There are 9 hidden switches. A switch that is on adds its own fixed numbers to the row, and there is some noise. The rows also spread widely along 17 directions, which tell nothing about the answers.
(in the rows, 128 means zero)
Some rows, each with its switches (1 for on, 0 for off) after it:
[198  59 111 172 113 184 129 104 105 121 150 134 129 130 185  97 108  87
 109  84 114 129 152  70 107 143] : 1 0 1 1 0 1 0 0 1
[124 115  94 134  98 148  89 113 142 128 104 109 127 123 126 116  78 118
  74 153  93 161 166  76 126 142] : 1 1 0 1 1 1 0 1 1
[184 136 115 171 125 141 148 122 153 105 154 104 148 169 123 147 122  96
 100  81 118 148 100 114 124 166] : 0 1 1 0 1 1 0 0 1
[ 70 151 127 104 107 142  60 132 118 152 137  78 134 147 143 112 128 104
 109 150 174  58 109 130 124 126] : 0 0 0 1 0 1 0 0 0
[141 149 153 203 140 142 119  97 160 118 102  89 154 134  99 129 100 117
  93  98 139 172 170 100 151 161] : 1 0 1 1 1 0 0 1 0
[ 79 120 120 149 131 166  89 107 114 122 132  94 152 141  97 123 157  93
  87 103 143 112 114 116 150 154] : 1 0 1 1 0 0 0 0 0
[163 122  84 136 148 105  76 125 105 116 130 141 111 152  92 160  93 126
 143 100 130 115 148  93 185 152] : 1 0 0 1 1 1 1 0 1
[116  88 142 128 165 124  92 125 110 151 133 116 139 134 161 134  76 158
 174 144 163  89 194  92 114  97] : 0 0 0 1 1 0 0 1 0
[118 117 149 124 108  90 117 116 132 127 108 137 155 167 109 199  88 127
  96 151 146 160 116 116 133  80] : 1 1 0 0 1 0 0 1 0
[130 171 142 145 166  80  99 146 190 155 141 109 145 117  99 165  58 102
 125  95 113 146 122  94 143 143] : 1 1 0 0 0 0 0 0 0
[155  95 157 169 101 120 128 120  83 112 161  90 188 118 140 142 117  92
  97 111 176 115 108  97 140 104] : 1 1 1 1 1 1 0 1 1
[153 120 140 121  63 108 140 101 133 131 147  72 168 171 129 176 121 192
 132 146 137 123  90 122 165  71] : 1 1 0 1 1 0 0 0 1
[180  99 124 155 167 142 171 110 157 133 148 136 123 152 138 136 126 169
 150 138 109 144 144  98  83 132] : 1 0 0 1 0 1 0 0 0
[135 144 180 124 112 122 121 136  95 129 119 127  97 143 166 140 109 125
 145 102 170  78 105 108 120  90] : 0 1 1 1 0 1 1 1 0
[187 132 139 180 146 113  89 100 120 159 122 109 126 107 116 128 104 113
 111 146 127 141 156  73 113 178] : 1 1 0 1 1 1 0 0 0
[186 111 106 176 158 115  85 121 211 152 189  65 154 143  86 135 112 169
 152 151 170 116 153 119 156 151] : 0 1 1 1 0 0 1 0 1
[102 119 100 149 162 156  89 125 127 135 145  77 157 133 124 119 133  90
  70 147 126 146 141  61 117 186] : 0 0 0 1 1 1 1 1 1
[117 111 122 161 101 137  91 110  66 127 143  60 167 118 110 146 123 120
 109  82 124 111 133  85 214 133] : 0 1 0 1 1 1 0 0 1
[146  85 112 137 108 155 107 110 176 116 108 109 147 140 120 123  82  67
 123  69 121 142 109  98  93 137] : 1 1 0 1 1 0 1 0 0
[133 158 107 135  93 154 155 141 137  99 129  96  97 111 109 121 125 127
  91  89  69 159 103  99 132 170] : 0 1 0 1 1 1 0 1 1
[132 108 146 147 107 142 129  94 152 135 111 131 108  76  95 127 115 155
 124 101  92 132 125 112 151  67] : 1 1 0 1 1 0 0 0 0
[187 110 113 165 170 150 142 108  85 125 178 109 146 122 130 127 169 137
 138 101  89 103 122  82 121 177] : 0 1 0 1 1 0 0 1 1
[144 121 143 147  60 144 106 110 177 150 127  77 113 120 114 167 104 113
  79  67 114 150  85  89 202 101] : 1 1 1 1 1 0 0 1 0
[ 80 160 143 162 148 152 137 118 178 112 127  68 128 159  80 165 112 165
 114 155 113 161 160 142  94 145] : 0 0 0 1 1 1 0 1 1
[109 143 111 120 165 145 130 126 186 128 153  85 139 187 123 108 151 184
 144 149 163 111 134 115 135 162] : 1 1 0 0 0 0 1 0 0
[126 139 142 153 107 108 111 115 105 120 112  89 138 130 106 163  55 191
 162 163 102 134 194 128 118 100] : 0 1 0 1 1 1 0 0 1
[134 168  98 135  62 148  67 106 154 136 121  72 114 130 115 114 101 136
  88 162 112 114 132 121 136 148] : 1 0 1 1 1 1 0 1 1
[ 81 149 165 149 163 180 127 121 130 111 127  91 146 170 182 101  95 138
 150  54 134  89 170  94 151 109] : 0 1 1 0 0 0 1 0 1
[134 137 123 127  68 138  79 101 137 118  94  60 117 206  96 187  69 136
 178  91 143 115 130 148 127 168] : 1 0 1 1 1 0 0 1 0
[105 108 132 105 127 114 128 158 120 145 127 103 162 114 178 123  64  89
 126  71 145 138 113  41 149 123] : 1 0 0 0 0 1 0 1 0

New rows. What belongs after each?
[138 131 120 161 164 104 114 128 100 104 141 153 160 122 103 154  88 110
 118 146 107 124 157 130  87 106] : 0 0 0 1 1 1 0 0 1
[183 120 148 124 107 112 110 131  84 126 118 161 100 151 173 145 105  87
 118 105 158  94 100  92 109 109] : 0 1 0 1 1 1 1 1 0
[223  99 140 155 109 126 141  93 134 144 150 112 122 170 127 162 141 188
 176 108 144  97 116 127 159 113] : 0 1 0 1 0 0 0 1 0
[189 153 158 171 112 138 152 112 169 116 140 120 125 168 134 167 110 110
 121  42 129 123  80 125 165  92] : 0 0 1 0 0 1 1 1 1
[161 108 110 146 121 135 143 130 105 110 161  76 177 155 162 139  92 132
 134  57 123 117 128  59 191 136] : 1 1 1 1 1 1 0 1 1
[142 115 113  99 141 125 149 125 137 116 128 128 130 181 143 145 119 189
 152 140 117 132 125  95 112 107] : 0 1 0 1 1 0 1 0 1
[124 132  90 100 100 139 139 132  87  93 119 149 119 126 126 123 114 127
 136  41  74 103 100 103 178 106] : 1 0 0 1 1 0 0 0 0
[132  97 156 128 123 146 133 101  93 161 143 111 125 157 168 181 145 141
 108  98 114 105  95  62 180  86] : 1 1 0 1 0 1 0 1 0
[156 148 164 180 130 123 166 117 124 118 140 102 147 101 116 131 140 142
  80 155 120 163 118 101  97 126] : 0 1 1 1 1 1 0 1 1
[112 164 130 183 131 103  74 137 132 113 148  51 180 145  85 155  52 133
 149 128 159 114 189 149 150 148] : 0 0 1 1 0 1 0 0 1
[189 148 111 127 133 109 137 124 148 132 155 127 127 185 157 167 101 182
 128 140 104 109 134 103 155  97] : 0 1 0 1 1 1 0 1 1
[140  73 124 171 187 178  99 103 189 150 144 124 137 137 135  95 138  84
 102  83 171 128 144  76 136 153] : 1 0 1 1 0 0 0 0 0
[139 128 148 183 170 164 167 108 159 129 177  86 163 135 130 151 139 141
 111  85  77 132 129  96 136 131] : 1 1 0 1 0 0 0 1 0
[ 72 147 109  92 108 166 129 133 135 112 140  93 148 172 172  90 135 156
 120 111 136  69 121 127 149  87] : 0 0 0 1 1 0 0 0 0
[ 98  83 114 141 139 146 157 141 215 112 153  93 141 128 105 152  76 157
 116 101 118 179 148  92 156  92] : 1 1 1 0 1 1 0 1 1
[139 125 121 148  96 130 165 139 144 103 141 110 123 120  95 164 101 145
 115 125  75 161 113 135  94 114] : 0 1 1 1 0 1 0 1 0
[125 145 117 136  68 121  93 121 112 134 106 111 129 115 125 130  67 136
 115 165  94 135 151 129 104 102] : 0 0 1 0 0 1 0 0 0
[156 131 130 163 140 159 106 109  95 137 123 147 107 101 163  84 128  78
  87 103 106 109 145  80 112 152] : 0 1 0 0 1 1 0 0 0
[136 107 126 119 108  77 108 152  89 134 155 137 122  90 118 139 103 172
 118 175 146 133 138  91 158  94] : 1 1 1 1 0 0 0 0 1
[ 96 136 156 152 135 128 133 131  62  99 142 116 182 153 154 157 100  90
  97  96 123 105 128 106 124  98] : 1 1 1 1 0 1 0 0 0
[155  67 151 154 183 139 125 118 157 143 161 114 126 114 111 118 144 134
 170 145 192 109 126 106  70 144] : 0 1 0 0 0 1 1 1 1
[118  94 103 166 165 195 143  93 101 104 147  99 148 182 129 125 176 136
 115 112 118 114 157 108 125 172] : 0 1 0 0 1 1 0 1 0
[109 177 129 148 120 139 114  96 131 123 136  97 148 151 112 149 136 149
  81 121  99 105 120 116 194 103] : 1 1 0 0 1 1 0 1 1
[137  79 125 125 132 116  84 146 130 140 137 125 129 147 141 157  90  63
 106  94 196 128 112  78 142 131] : 0 0 0 1 1 1 0 1 1
[119 138 124 114 101  97  58 117 162 155 123 111 143 115  99 133  75 146
 139 171 142  97 130 140 128  78] : 0 1 1 0 0 0 0 0 1
[113  50 109  91 147  80 128 154 125 127 133 130 162 101  78 147 119 138
 160 124 177 157  87  83 129 105] : 0 0 0 1 0 0 1 0 1
[157 156 165 183  91 107 105 129 109 120 169 122 137  84 117 131 111  96
  98 109 151  92 107 150 158  73] : 0 0 0 0 0 1 1 0 1
[147  84 121 151  77 137  90 104 156 164 156  74 137 103 141 118  98 168
 119 164 154 109 159 105 169  74] : 1 0 0 1 1 1 0 0 0
[118  86  95 153 167 154  93 104 116 120 136 108 176 158 118 119 118 134
 134 115 149  89 174  99 162 129] : 1 1 1 1 0 1 0 1 0
[194  79 117 118 115  90 135 155 126 131 194 155 120 160 161 178  95 162
 139 156 145 116 122 115 124  73] : 0 1 1 1 0 0 0 0 1
[161  89 108 138 134 156 156  88 134 111 141 108 202 183 145 123 149 123
 121 152 139 114 100 117  55 127] : 1 1 1 0 1 1 0 1 0
[195 138 134 162 150 130 138 106 221 144 142 101 124 185 127 144 121 136
 137  98 169 137 106 107 138 146] : 1 0 0 0 1 1 1 0 0
[177 145 109 103 158 122 128 112 124 134 103 134 168 183 179  84 124 135
 154 121 144  98 115  74  95 158] : 0 1 0 0 0 0 1 1 0
[154  93 135 188 130 144 117  83  86 119 128 110 173 162 112 171 151 102
  70 126 118 162 135  94 137 137] : 0 1 0 1 1 0 1 0 0
[161  54 101 145 104 151 120  81 107 125 144  75 170 116  97 146 124 169
 174 118 110 107 126 100 143 100] : 1 0 0 1 1 1 1 1 1
[149 103  78 116 127 121 122 125 118 122 142 133 137  74 102 100 110 153
 150  72  96 105 114  77 200 100] : 1 1 1 0 1 1 0 0 1
[125  77 166 147 132 149 126  87  99 140 122  98 137 198 136 189 146 167
 137 136 167 128 139 104 136 102] : 0 1 1 1 1 0 0 0 0
[178 183 114 139 118 109 111 119 115  97  90 143 118 118 107  63 113 120
 136 109 148 104 126 118 116 176] : 1 1 0 1 1 1 0 0 1
[151  44 148 134  66 171 124  88 142 128  83 126  82 148 132 146  91 145
 163  91 137 156 139 108 113  94] : 1 0 0 1 0 0 1 0 0
[155 145 167 167 104  84 115 140 126 119 152 151 113 137  98 177 122  93
  84 118 202 124  92 150 165  98] : 1 0 1 0 0 1 0 1 0
[140 116 135 112 104  88  98 130 128 149  90 117 116  70 104 139  46 148
 165 111  99 152 137  77 129 106] : 0 1 0 1 1 0 0 0 1
[130  55 116 132 109 130 125 107 141 123 112 124 120 158  81 202 107 151
 126 122 118 175 135 112 142 101] : 0 1 0 1 1 0 0 1 0
[177 134 151 192 142 141 160  98 124 115 133 115 146 155 142 161  96 139
 136  71  94 142 152 104 149 103] : 0 0 0 0 1 1 1 0 0
[156  53 111 142 147 172 131 109  89 135 148  97 172 149 170 130 119  98
 141 100 102 133 135  60  72 170] : 0 0 0 1 0 0 0 1 1
[ 96 128 148 128 147 102 110 124 133 110  97 156 143 173  99 137 118 114
 118 135 210 137 131 138 123 120] : 1 0 0 0 0 0 0 0 0
[140 124 144 161  45 177 163 104 145 115 151  66 131 124 153 125 109 157
 102 119  80 158 128 122 114 110] : 1 0 0 0 1 0 0 0 1
[139 156 147 136  53  97 113 112  54 131  84  88 146 126 131 148  87 145
 108 152 108 155 130  89 136 137] : 1 1 0 1 0 1 0 0 0
[174 116  92 121 149 168 102  92 145 134 115  90 115 184 142 109 127 163
 174 100 129  91 135  68 137 180] : 1 1 1 1 1 1 1 1 1
[165 103  90 121 157 127 165 151 153 133 159 137 124 137 161 114 132 163
  99 133 113 154 129  48 153 124] : 0 1 0 1 0 1 1 1 0
[159  66 128 150 160 115 161 132 151 126 165 112 156 154 114 184 109 139
 147 113 145 162 119  86 124 124] : 1 1 0 0 0 1 1 1 0
[ 69 107 137 110 173 119 104 165 124 129 157 139 101 155 124 167 115 128
 119 135 167 125 140 105 130 123] : 0 0 0 1 0 0 0 0 1
[117 110 131 133 125 136 114 145 149 130 124 133 119 120 141 118 112  88
  74 106 159 152 120  81 136 125] : 0 0 1 1 1 0 0 1 0
[161 163 126 175 132 146 140  97 118 115 126  74 152 171 118 154 116 141
 124  80  72 149 142  92 148 192] : 1 1 0 1 1 0 0 0 0
[141 152 104 151 168 132 174 135 235 101 148 142 133 175  96 155 101 145
 111  89  91 173 129 135 138 127] : 1 0 0 0 0 0 0 1 0
[142  55 149 155 109 133 188 154 165 118 201 114 115 115 140 154 135 153
  94 113 171 154 112 103 167  63] : 1 1 0 1 1 1 0 0 0
[132  96  90 139  72 168  99  99  67  87 122 132 147 124 108 127 114  89
 130  51  72  98 108 134 151 102] : 0 0 1 0 0 0 1 0 1
[124  65  82  89  91 144 127 135 132 127 167 101 121 166 124 151 139 154
 149  75 159 105  77  98 214 107] : 1 0 1 0 0 1 0 0 1
[ 99 155 148 158 138 129 136 136 133 113 121 137 107  65  90 127 107 115
  96 109  95 137 131 124 115  97] : 0 0 0 1 1 1 0 1 0
[135 125 174 163 124 138 139 131  87 151 147 107 126  75 150 143 122  74
 103  60  98 144  93  67 126 144] : 0 0 0 0 0 0 0 1 0
[135 135 187 141  84 128 155 119 151 131 117  86 134 161 166 140  89 164
 143 119 163 138 132 124 110  88] : 0 1 0 0 1 0 0 0 0
[124 163 217 175 112 112 158  99 117  97  71 114 126 108  81 117 129 142
 137  94 187 163 116 131 121 133] : 1 1 0 0 1 0 0 0 1
[130  84 109 122 173 136 155 133 138 127 124 200 107 102 136  97 150 128
  77 139 115 151 127  75 119  86] : 0 1 0 1 0 1 0 0 0
[170 131 142 191  86 126 150 114  93 110 186  72 159 136 128 148 145 191
 101 173 135 121 147 126 161 107] : 1 1 1 1 0 1 1 1 0
[111  58 109 111 169 181 132 126 149 115 141 149  89 153 129 115 153 126
 158 108 156 107 126 113  77 138] : 0 0 0 0 1 0 1 1 0
[125  73  85 137 128 108 106 150  55 114 172 149 115  87  95 152 125 136
 120 117 110 135 149  91 193 114] : 0 0 0 0 1 0 1 0 0
[113 216 187 152 156 119 137 128 144 123 116 123 125 152 140 150 112  96
  88  74 131 110  91 107 139 111] : 1 1 1 1 1 1 0 0 0
[114 122  82  94 144 148  71 108 128 162  87  87 139 189 138 146  91 116
 147 133 101 123 136  70  91 192] : 0 0 0 1 0 1 0 1 0
[158 154 116 104 147 129 127 135 205 145 107 101 131 165 161  96  87 117
 156  80 148 106 103  85 104 151] : 0 1 0 1 1 1 0 0 0
[135 125 155 170 186  94 144 140 109 112 142 137 123 116  56 148 161 147
 152 111 187 143 124 129 136 159] : 0 0 1 1 0 0 0 0 0
[143  34 133 149 126 172  82  75 112 146 108 125 152 165 152 186  79  67
 124  62 117 110 134  74 133  82] : 1 1 1 1 1 1 0 1 0
[130  93 124 167 146 100 122 132  92  95 147 118 184 115  75 158 117 109
 113 133 158 155 138 121 116 135] : 0 0 1 1 1 0 0 1 1
[163 129 106 175 133 146 107 136 184 115 173  61 139 157 128 102  98 151
 132 150 162 126 191 128 111 195] : 0 1 0 1 1 0 0 1 1
[173 185 153 162 131  86  66 120 162 162 127 120 117 140 141 141  66 143
 105 181 156 108 172 113 139 108] : 0 1 0 1 1 1 0 0 1
[129  43 127 108 122 148 136  98 108 146 145 108 150 161 158 169 136 170
 136 144 120 126 115  68 127  75] : 1 1 0 1 1 0 1 0 0
[149 109 107 149 180 125 163 144 216 141 193 102 159 113 132 127 113 167
 107 121 109 146 138  74 158 107] : 1 1 0 1 1 0 0 1 0
[175 147  98 144  99 143 170 137 142 107 193  78 187 164 168 113 132 132
 104 111 103 116  98 114 120 153] : 1 0 0 1 0 0 0 1 0
[ 75 139 184 154 138 135 149 129  92  94 115 107 126 122 103 147 135 140
 117  76 165 123 122 112 170  96] : 0 1 1 1 1 1 0 1 1
